The rows are grouped in 4 different ways at once. Each group adds its own fixed numbers to the row, and there is some noise. The rows also spread widely along 13 directions, which tell nothing about the answers.
In the rows, 128 means zero.
Some rows, each with its group in each grouping after it:
[153 117 103 120 121 122  94 137 154  81 105 114 133 137 121 106 103 136
  89 104 116 118 117 127 133 131 143 121 132 157 128 126 133 144] | j_8 lares (2) j_465
[ 99 159  92 173  91 136 130 138  93 172 138 100  71 209 108  90 129 170
 104 110 107 139 157 131 144 147 130 172 133 160 146  92  94 114] | j_301 tugi (2) j_132
[130 140  98 146 145 142 185 197 161 164  75 137 129 120 125 143 186 122
 127 154 127  87 157 157 153 120 168 150 114  51  86 160  91 104] | j_754 vive (1) j_50
[ 98 123 133 112 138 102 147 150  88 147 156  75 114 151 113 145 163 159
 138 103 156 180 116 147  93 125 110 107 170 162 145 126 120 144] | j_354 sumur (0) j_108
[122 124 118 133 149  73 115 132 151 141 117 118 135 134 108 136 134 108
 121  85 124 160 105 132 140 148 127 137 125 115 114 156 138 146] | j_301 lares (1) j_132
[ 62 159 166 166 127 108 129 107  75 195 140 175 100 144 142  96 198 114
 172 180 101 133 148  99 120 144 115 185 118  79  97 137 105 152] | j_754 gek (0) j_108
[112 126 103 107  70 113 129 164 153 196  97 157  78 122 133 101 157 125
 132 121 128  92 111 156 118 165 107 156 132  65  97 159 103 152] | j_769 git (2) j_465
[102 117 118 106 101 105 115 126 121 126 114 131 122 186  95 134 146 140
 145  96 127 144  94 131  77 147 137 139 183 145 106 145 108 179] | j_8 tugi (2) j_50
[124 123 114 117  86 102  97 157 116 158  97 125  89 171 113 112 165 164
 101 122 115 121 130 126 108 146 135 180 125 133 123 127  99 151] | j_769 git (2) j_465
[151 154 122 138  77 169 134 135 101 190  72  97 105 145  48 138 168 157
 173 106 124 160 125 124 146 136 161 135 171 108 120 129 141 137] | j_354 gek (1) j_465
[114 106  92 105 160 118 129 130  92 103  87 139 119 137 141 130 209 167
 108 172  96 108 169 122 176 101 149 164 116 125 114 125 123 114] | j_301 sumur (2) j_50
[109 160 181 155 150 101 120 154  90 161 140 145 115 142 155 141 138 131
 113 169 130 213 133  85  88 149 138 146 112 151 132 133 123 154] | j_301 vive (1) j_50
[108 153  67 160 176 123 156 102 143 120  91 153 116 184  96 129 121 126
 137 102  92 123 124 134 223 109 138 127 157 127  97 142 161 144] | j_8 tugi (1) j_108
[212 157 164 110  47 190  65 151  92 107  59 131  81 118 113 100  99 183
 105 159 113 172 112  65 111 126 165 113 141 180 166  89 173 151] | j_769 sumur (1) j_50
[ 86 135 104 177 163  77 132 146 173 138 127 141  96 127 160  89 186 126
  88 132  97 100 136 153 194 103 131 155  92  81 100 145 140 102] | j_754 gek (1) j_132
[128 131 123 164 202 102 147 138 137 160 163  69 174  88 140 142 144  95
 114 117 133 159 165 133 168 130 113 140  75 102 145 142 113 107] | j_8 gek (2) j_132
[124 116  94  91 114 141 109  97 121  88  83 169 118 125 131  96 166 124
 143 164  88  60 138 119 157 117 127 136 127  89  94 116 122 144] | j_301 sumur (1) j_132
[111 109 101  95 118 108  97 138 134  88  86 172  96 192 116 106 193 158
 109 147 104  46 121 130 104 102 151 156 142 123  83 124 102 162] | j_8 gek (2) j_50
[135 130 142 115 140 115  88 112 100 122 125 139 121 154 119 109 149 138
 123 149 111 114 144  91 129 115 119 154 112 131 127 105 119 166] | j_8 sumur (2) j_50
[167 119 105 100 148 128 103 138 115  95  78 141 119 139 119 125 133 155
  99 142 108 113 135 108 171 107 142 137 119 150 128 119 152 143] | j_8 lares (2) j_50
[ 87  79  90 106 109  98 113 152 155  52 118 137 138 106 220  94 134 121
  77 148 111 118 126 154  68 166 131 138 119 145 121 158  74 129] | j_769 tugi (2) j_108
[107  99  82 129 110 128 103  81 116  90 124  84 145 120 124  96 131 122
 143  96  98 126 127 137 166 127 117 127 151 142 131 126 132 127] | j_754 gek (0) j_465
[143  77  85  57 108  86 101 142  96 155  77 119  80  96 133 131 164 165
 112 113 116 151 106 150 194 149  97 150 121 133 150 144 177 125] | j_301 lares (2) j_108
[104 113 105 101 143  84  78  67  77 106 108 164 120 150 154 115 114 119
 132 146  74 148 126  88 171 149  86 169 114 155 128 131 144 188] | j_769 tugi (1) j_465
[ 84  83  79  92 111  57  77 100  78 141  97 168  42 101 209  83 144 157
  88 150  70 166 112 132 238 166  57 173  92 143 143 139 195 127] | j_301 lares (1) j_465
[137 113 102 117  94 129 105 124 148 123  80 158 119  71 168  86 121 100
 126 142  98 116 119 129 158 167 114 141 107  86 117 152 132 136] | j_769 lares (1) j_108
[107 111 123 129 120  81 109 131 167 112  77 145 125 112 127 125 177 146
 117 100 107 177  82 139 149 127 170 129 161 116  97 180 178 137] | j_754 git (2) j_132
[114 166 141 176 152 110 113  84 157 163 155 124 116 109 111  84 139 105
 138  98 106 134 124 121 189 109 114 125 121  91 101 131 164 146] | j_354 gek (2) j_465
[159 141 145 109 156  81  86 143 176  72  87 172 145 153 106 137 112 111
 104 109 127 118  85  98  73 112 167 105 140 149  93 151 139 196] | j_769 gek (0) j_132
[145 104 122 104 131 104  96 106 107 114 141  32 149 137  67 139 136 146
 142  56 135 183 103 135 134 119 116 113 163 172 163 115 154 145] | j_354 lares (1) j_108
[172 159 167 156 179 130 126 132 125 169 157  65 187  89  96 153 108  92
 129 114 146 187 162  93 132 134 136 132  88 122 150 124 119 137] | j_301 vive (2) j_465
[ 93 141 135 148 138 117 131 145 114 139 188  98 103 119 166  88 135 131
 103 141 133 130 144 135 114 129  98 124 110 137 137 105 107 119] | j_301 lares (0) j_465
[164 117 200  96 127 116  77 149 112  92 141  90 176 100 124 143 147 123
 127 155 140 165 118  85  31 122 149 136 112 140 148 122 109 169] | j_754 tugi (1) j_50
[144  91  73  97 145 121 130 134 120 121  87  88 151 102 121 140 159 135
 124 113 113 121 148 146 178 127 129 150 117 114 131 145 124 118] | j_769 lares (2) j_50

New rows, each followed by its group in each grouping:
[104 113  83  78 133  95 126 103 130 129 108 148 120 177  92 134 144 115
 155 100 121  82 106 147 125 133 110 129 164 111  90 140 113 178] | j_301 vive (2) j_132
[135 125 172  75 155  92  97 116  96 131 161 111 122 117 123 144 143 135
 128 134 145 170 102 108  93 109 101 104 133 156 145 113 161 172] | j_301 vive (2) j_132
[153 173 142 152 173 122 124 146 166 122 110 169 121 145 123 127 104 121
  96 135 123 131 119 103 146 106 155 107 126 134 101 136 153 164] | j_8 vive (2) j_465
[142 180 130 159 179 174 215 181 131 159 102 130 170 106 130 177 126 109
 142 162 153 172 162 128 111 137 174  93 139 103 106 162  98 121] | j_354 vive (2) j_132
[159  75 131  52  93 135  90 143 109 113 106  82 132  72 132 116 206 156
 127 155 127  98 133 135  98 112 123 144 115 110 148 115 115 128] | j_769 git (2) j_108
[163 133  90 132 144 113 133 154 163 109  56 118 142 153  87 157 109 143
 100  71 124 179 105 136 164 135 183 112 163 163 117 163 157 138] | j_354 vive (2) j_108
[114 145 133 152 156 117 149 181 157 139 149 130 104  96 181 103 155 124
  89 170 125 105 145 145 136 112 122 136  84  90 117 132 116 114] | j_754 tugi (1) j_465
[101 115  75 128 114  88 132 136 178 127 103 107  97 198  64 116 164 148
 131  39 127  88  89 179 152 112 134 117 189 116  89 139 129 143] | j_8 sumur (0) j_132
[ 98 102 139 150 142  78 125 154 161 160 194   9 151 101 116 128 174 125
 109  59 158 176 123 170 105 132 117 125 124 125 142 130 106 100] | j_301 vive (0) j_465
[154 143 130 130 124 127 103 126 111 139 113 107 114 168  85 126 119 140
 127 111 114 144 126 105 138 129 126 144 126 146 142 107 134 154] | j_8 tugi (1) j_132
[108 121  86 141 179  98 138 126 151 118 164  86 149 144 119 117 134 112
 105  94 125  95 150 153 155 116 115 134 114 124 119 124  99 127] | j_301 lares (2) j_465
[138 169 185 146 149 161 114 114 120 106 123 146 117  98 138 108 158 139
 136 186 111 155 122  88 140  71 159  97 138 124 117 111 185 142] | j_754 vive (1) j_50
[126 142 125 118 117 119  94 126 109 116 113 132  87 195  95 108 166 169
 113 132 114  99 124 115  98  96 143 144 148 156 122 100 123 161] | j_769 gek (2) j_132
[ 91 132  77 153 108 170 156  82 105 153 126  96 134 142 101 103 154 124
 180 110 105 116 148 148 169 134 121 128 169 103 115 123 113 115] | j_8 gek (2) j_132
[124  98 128 111 137  79  83 127 102  89 120  98 142 140 142 138 139 147
  96 120 112 196 121 106 114 144 136 154 118 182 150 132 131 144] | j_301 tugi (1) j_50
[104 185 126 147  83 151 165 169 126 210 146 171  66 150 151  93  81 108
 130 146 147 117 126 138  81 180  97 118 136  98 114 128  82 151] | j_301 vive (2) j_132
[ 92 114 101 135 132 112 118 103 126 104 111 145 156 139 148 107 153 103
 134 138  99 112 147 125 113 155 136 155 124 111 100 151  78 146] | j_354 gek (2) j_108
[164 146  92 130 160 145 137 118 124 107 105 101 134 141  95 132  89 131
 132 102 116 137 127 118 205  92 126  98 144 145 142 117 172 142] | j_754 sumur (1) j_50
[132 109  90  98 104 134 130 139  86 111 104  95 121 131 135 138 108 157
 123 117 133 182 110 139 125 143 128 108 168 185 164 140 149 135] | j_754 gek (2) j_108
[127 111 120  91 152 106 119 124 118 122 146  91 120 138 111 132 155 147
 125 113 131 124 117 139 132 103 104 120 136 140 138 115 140 148] | j_8 tugi (2) j_132
[ 68  87  80 166  85  91 127 120 173 143 150  50 160 102 145  95 151  90
 132  59 116 155 130 181 123 195 118 163 124  84 121 161  69  93] | j_301 tugi (1) j_132
[114 137 135 110 105 133  98  96  60 140 131 174 106 102 204  87  95 115
 127 197  96 155 145  81 121 172  77 152  96 140 150 119 117 162] | j_769 git (2) j_132
[109 148  60 145  96 158 156 148 155 115 122 120  57 160 134  79 106 165
 101  98 127 106 107 171 181 103 123  78 178 144 124 107 158 109] | j_301 sumur (1) j_50
[163  84 116  87 154  88 115 162 146 138  96  89 174  65 140 162 150 104
 105 119 135 149 141 136 126 154 126 153  82 101 133 165 105 137] | j_769 vive (2) j_465
[115 172 134 154 177  90 139 165 168 100 133 158 126 192 115 147  94 131
  91 103 146 159  92 124  74 114 164  93 169 177  97 156 132 188] | j_769 lares (2) j_465
[ 89 155 148 166  91 140 123 141 145 149 123 141  88 123 152  88 172 148
 115 148 116 149 122 133 107 132 156 132 151 113  99 135 128 129] | j_769 vive (2) j_465
[136 123 100  79 235 109 154 101 102 118 170  89 177 142  89 169 136 101
 158 123 140  82 151 130 146  75  81 108 124 123 126 113 118 180] | j_769 lares (2) j_465
[143 127  99 115 121 161 113  81 100 116  96 116 149 114 113 119 121 127
 147 133  96 138 147 107 178 131 137 128 139 136 127 117 141 136] | j_301 vive (2) j_465
[106 157 150 139 116 114 128 152 107 164 124 167  90 128 164 115 126 126
 128 160 129 170 112 111  97 154 113 133 131 122 118 144 131 163] | j_769 lares (1) j_50
[ 85 131 135 125 123  92 130 139 145 171 122 172  72 103 171 105 168 134
 120 145 121 147  99 147 150 138 105 128 137  93  93 160 163 145] | j_8 vive (2) j_465
[132 123 104 132 178 120 161 155 144 138 100 104 158 118 105 163 176 132
 125 122 127 142 145 142 161 116 159 137 129 104 105 159 126 123] | j_8 tugi (2) j_465
[136 137 147 123 133 133 145 170 121 159 154  83 116  89 131 119 145 135
 131 128 153 140 123 142 115 110 114 107 129 112 142 124 136 123] | j_754 lares (0) j_50
[121 127  65 133 122 115 133 107 121 158 104  84  88 153  77 120 128 168
 129  50 111 168 108 161 231 122 116 119 179 154 135 135 188 128] | j_354 lares (2) j_465
[136  81 165  98 111  54  56 155 127 143 123  74 127 118 117 127 196 149
  93 103 129 164 115 123  91 136 138 187  98 130 145 136 120 141] | j_754 vive (2) j_50
[104 147 149 124 118 143 120  80  84 143 170 113 141 141 121 106 112 103
 173 131 128 144 136 108  86 148  96 121 153 134 131 110  96 175] | j_354 vive (2) j_108
[ 65  86  74 136 112 145 147  71 110  81  98 107 176  97 162 116 162 116
 163 131  89 172 135 150 162 153 148 129 178 124 111 167 122 106] | j_754 vive (2) j_108
[138 167 163 106 143 127 124 142  90 187 143 153  66 153 105 120 160 151
 137 166 138 104 124 107 118  97  96 127 122 114 130  99 149 171] | j_8 gek (2) j_132
[138 170 195 155 164 113 106 122 135 157 169 105 143 115 107 117 139 100
 140 127 136 152 130  93 100 110 125 124 110 116 126 114 128 165] | j_769 vive (0) j_108
[ 62 142 133 154  83 105 145 138 122 199 146 131  85 136 144  96 163 118
 160 126 123 148 111 154 102 170 100 157 145  76 112 148 104 143] | j_754 tugi (1) j_132
[134 145  86 195  91 165 128 165 115 141  90 105 138 147 144  91 119 129
  85 152  92 117 203 114 139 173 172 201  82 125 139 123  45  88] | j_754 gek (2) j_465
[105 170 141 181 125 159 150 133 154 163 151 114 113 108 123  90 173 127
 137 134 125 119 146 140 133 108 148 116 140  84  99 126 120 115] | j_354 gek (2) j_465
[127  97 106  94 167  78 122 141 145  76  86 141 166 121 132 156 147 112
 120 123 120 127 109 130 113 125 149 124 133 130 104 171 126 155] | j_754 gek (0) j_132
[202 118 119  69 136 137  95 182 136  26  79 125 131 144 122 152  98 179
  56 134 147 141  96 108  77  89 188  70 154 225 150 116 163 152] | j_301 gek (2) j_50
[177 181  91 131 150 213 183 126 115 139 122 114 145 119 103 130  47 105
 156 140 136 106 153 120 174 105 120  70 149 125 139 109 136 144] | j_754 vive (2) j_465
[103 107  67 113  92  92 125 160 163 133  75 151  82 155 131 106 145 137
 114  87 119  98  92 168 135 147 128 135 158 113  92 163 122 143] | j_769 gek (0) j_50
[100 120  47 137  92 201 172  88  57 137 115  92 142  88 175 106  75 113
 164 144 100 170 175 137 194 184  95 115 149 146 154 125 107  90] | j_301 vive (0) j_465
[132 123  77 136 146 141 139 116 140  99 106  93 118 124 119 108 144 160
 107 102 102 133 138 150 212 100 143 114 145 147 132 123 164 102] | j_354 tugi (2) j_108
[173 168 196 126 134 185 128 163  83 129 132 112 168 108 117 147 158 132
 139 204 148 140 173  72  26 119 174 127 114 129 132 105  75 151] | j_354 gek (2) j_465
